The rows of a group lie close to one hidden flat surface of 6 dimensions, which may be shifted away from zero. Surfaces can cross.
In the rows, 128 means zero.
Known rows, each followed by its group:
[120 138 139  92 128 108 130 100 108 113 137]	Q_730
[ 84 109  86 167 121 107  86 169 117  95 113]	Q_730
[142 128 161  87 143 143 134 190 128 125 124]	Q_130
[175 128 138 101 116 110 155 135 101 114 148]	Q_206
[157  94 135 167 131 134 151 152 114 158 126]	Q_836
[156 140 150  81 113 113 179  86 106 135 156]	Q_730
[160  93 140 132 144 111 141 165 106  91 108]	Q_836
[141 135 121 107 107 130 131 159 151 122 142]	Q_730
[ 95  91 162 144 169 110 142 173 128 110 126]	Q_130
[150 129 125 104 131 108 108 116 103 106 127]	Q_724
[161 144 133  88 140 131  90 129 123 121 133]	Q_130
[131 171 101 140  69 129 135 115 173 152 168]	Q_836
[135 146 121 137 102 127 134 123 149 144 147]	Q_836
[110 124 147 119 129 112 154  77 133 150 150]	Q_836
[113 126 112 131 123 106 113 135 111 100 131]	Q_730
[132 130 132  96 136 132 113 137 125 124 130]	Q_206
[143 145 118 113 112 118 128 105 146 117 147]	Q_130
[152 138 140 112 123 131 125 140 148 124 134]	Q_836
[139 131 145 115 135 133 136 138 148 127 137]	Q_130
[111 148 134  83 105 105  99 150 153 105 142]	Q_724
[131 136 127 117 133 122 113 127 124 109 123]	Q_724
[103 136 119 109  72  86 132 125 147 119 152]	Q_724
[122 144 138 122 116 138 147 107 155 141 127]	Q_730
[133 156 167 116 142 108 114 114 113 114 127]	Q_206
[116 132 112 121 105 114 128 134 128 118 142]	Q_206
[252 130 118  84 146 137 116 120  85  99 136]	Q_724
[108 171 145  77 133 118  80 101 150 133 156]	Q_836
[135 162 124  87  98 122 124 137 160 110 152]	Q_206
[142 119 162  79 128 109 179 104 152 116 150]	Q_836
[158 143 130 109 112 136 142 125 150 136 144]	Q_130
[101  92  98 202 100 131 157 146 131 159 114]	Q_730
[142  86 103 149 120 122 133 181  94 135 137]	Q_206
[170 109 115 157  86 111 186 149 106 138 153]	Q_206
[157 128 119 121 103 125 143 144 138 126 141]	Q_724
[124 157 142 139 107  91 120 135 122 105 143]	Q_206
[130 145 145 119 141 135 121 116 139 122 119]	Q_730
[110 142  88 118  78  78 132  94 117  78 152]	Q_724
[109 139 156 104 123 136 159 128 107 134 109]	Q_130
[127 127 110 120 100  94 123 125 114 104 141]	Q_724
[158 127 131 130 140 128 118 116 148 133 139]	Q_130

New rows. What belongs after each?
[121 110  96 142 108 126 113 189 131 131 142]	Q_206
[154 146  92 149  62 117 157 150 161  96 141]	Q_836
[141 140 140 152 129 143 124 122 140 142 109]	Q_836
[141 148 172  71 120 159 165 174 147 138 121]	Q_130
[ 84 141 110 124 107 125 124 105 148 127 131]	Q_206
[ 76 124  99 153 110 143 115 139 159 153 125]	Q_206
[152  95 144 206 161 141 127 147  91 114  48]	Q_836
[162 109 153 175 152 146 163 105 180 169 140]	Q_130
[160  99 118 180 125 135 130 175 108 154 123]	Q_836
[113 119 121  63 148  97 117  72  67  83 126]	Q_206
[130 138 117 102 118 107 110 131 117  98 141]	Q_130
[110 118  95 152 101 133 107 196 151 141 142]	Q_206
[139 158 151 143 144 135 142  82 140 118 115]	Q_730
[ 86 187 141 133  91  91 146  53 151 106 140]	Q_206
[106 102 124 105 113 126 128 151 120 154 128]	Q_730
[108 101 109 149 125 143 140 127 121 158 122]	Q_206
[117 120 129 145 123 140 144 117 132 155 124]	Q_206
[137 108 155 117 158 118 120 134 109 130 124]	Q_836
[151 149  97 119  88 125 131  84 100 134 132]	Q_130
[175 142 139 112  99  77 151 143  91  84 163]	Q_206
[103 128 131 155 139 118 107 103 106 156 132]	Q_836
[123 103 125 117 137 103 103 156 101 156 175]	Q_836
[ 96 129 105 128 114 103  99 147 119 106 136]	Q_206
[195 123 101 135 122 132 103 118 118 144 144]	Q_130
[158 124 119  74 116 153 151 130 145 139 143]	Q_206
[116 135 110 181 128 121  89 133 104 121  99]	Q_836
[107  96  74 143  95 128 147 143 124 139 140]	Q_206
[ 91 129 105 152 108  78 106 137  93  92 139]	Q_206
[143 122 122 130 117 115 120 154 125 125 141]	Q_836
[121 103  87  99 115 112 121 144  99 104 143]	Q_206
[128 127 125 115 124 122 120 145 126 118 132]	Q_730
[185 147 182 125 138 141 133 169 140 151 132]	Q_206
[130 102 122 145 130 135 147 127 106 152 123]	Q_206
[121 133 127 102 123 110 134  93 108 110 133]	Q_206
[154 131 155 127 143 140 132 131 142 126 108]	Q_836
[163 127 117 136 119 123 134 120 152 132 152]	Q_130
[149 143 124  74 112 140 134 137 155 125 147]	Q_206
[151  91 106  99 124 136 157 124  98 135 134]	Q_206
[145 163 107  90  76 107 130 146 171  88 162]	Q_836
[109 113 116 133 129 127 116 138 116 134 124]	Q_206
[ 91 148 104 138 174 145  91 154 131  59 111]	Q_724
[100 157 140 169 101 115 144 103 149 141 132]	Q_206
[120 121 120 147 118 142 130 153 147 154 129]	Q_206
[141 137  92 110  96 100 113 128 110  97 151]	Q_130
[125 137 110 134 123 115  75 160 113 135 150]	Q_836
[152 104 164 142 148 133 169 115 128 133 102]	Q_836
[ 98 132 142 116 136 102 136 126 167  93 148]	Q_130
[135 151 151  88 128 125 119 117 157 134 149]	Q_836
[107 111 125 143 111 126 154 115 122 152 126]	Q_730
[ 90 142 120 127 114 105 134  70  95 114 117]	Q_130
[143  95 177  98 183 118 125 137 103 119 115]	Q_836
[106 131 126  99 116 132 112 146 150 132 126]	Q_730
[144 136 126 118 123 138 129 153 149 118 132]	Q_724
[189 124  98 125 126 115  86 133 142 116 162]	Q_130
[139 135 131  75 128 157 141 108 152 143 132]	Q_206
[114 112 152 143 160 118 132 123 139 124 127]	Q_130
[106 145 145 138 131 156 129 108 172 152 105]	Q_730
[138 110 112 155 176  97  52  72  81 116 122]	Q_130
[133 141  99 129 135 114 119  95  99  75 126]	Q_724
[133 131 148 103 130 112 140 112 139 101 127]	Q_836
[162 154 121 124  97 131 131 155 162  91 119]	Q_836
[148 117 137 117 110 143 165 182 109 141 126]	Q_130
[129 125 136 114 146 115 108 136 123 109 132]	Q_130
[173 140 106 119 139 112  71  85 142 114 154]	Q_130
[162 160 189 118 169 171 115 111 166 133  73]	Q_836
[118 149 128 118 107 103 139 101 122 109 141]	Q_206
[119 130 117 165 137 121  77 144  99 132 113]	Q_836
[146 131 122 120 100 119 143 145 148 145 167]	Q_836
[106 103 147 173 159 118 128  93  88 156 108]	Q_836
[119 155 144 104 137 123  90 114 138 129 134]	Q_836
[102 146 132 125 124 125 112 122 140 128 127]	Q_206
[115 138 180  92 125 100 112  61 125 159 114]	Q_724
[132 116 104 133 102 107 144 141 109 117 146]	Q_206
[107 102 108 138 133  98 103 152  81 108 129]	Q_206
[161 163 152  86 120 136 127 134 176  90 116]	Q_836
[103  95 106 160 126 124 132 132 100 144 124]	Q_206
[133 126 178 135 177 145 121  99 122 153  92]	Q_836
[ 75 106  88 109 125 136 117 104 122 131 122]	Q_206
[ 77 120 100 174 116 102  81 179 116 118 128]	Q_206
[121 106 121 137 151 103  98 132  85 109 123]	Q_130
[142 147 103  91  97 111 113 131 111  99 145]	Q_130
[ 89 182 149 127 120 101  75 142 155 102 134]	Q_206
[117 129 137 113 146 138 102 137 129 136 119]	Q_206
[162 118 150  82 155 117  98 181 123  82 119]	Q_836
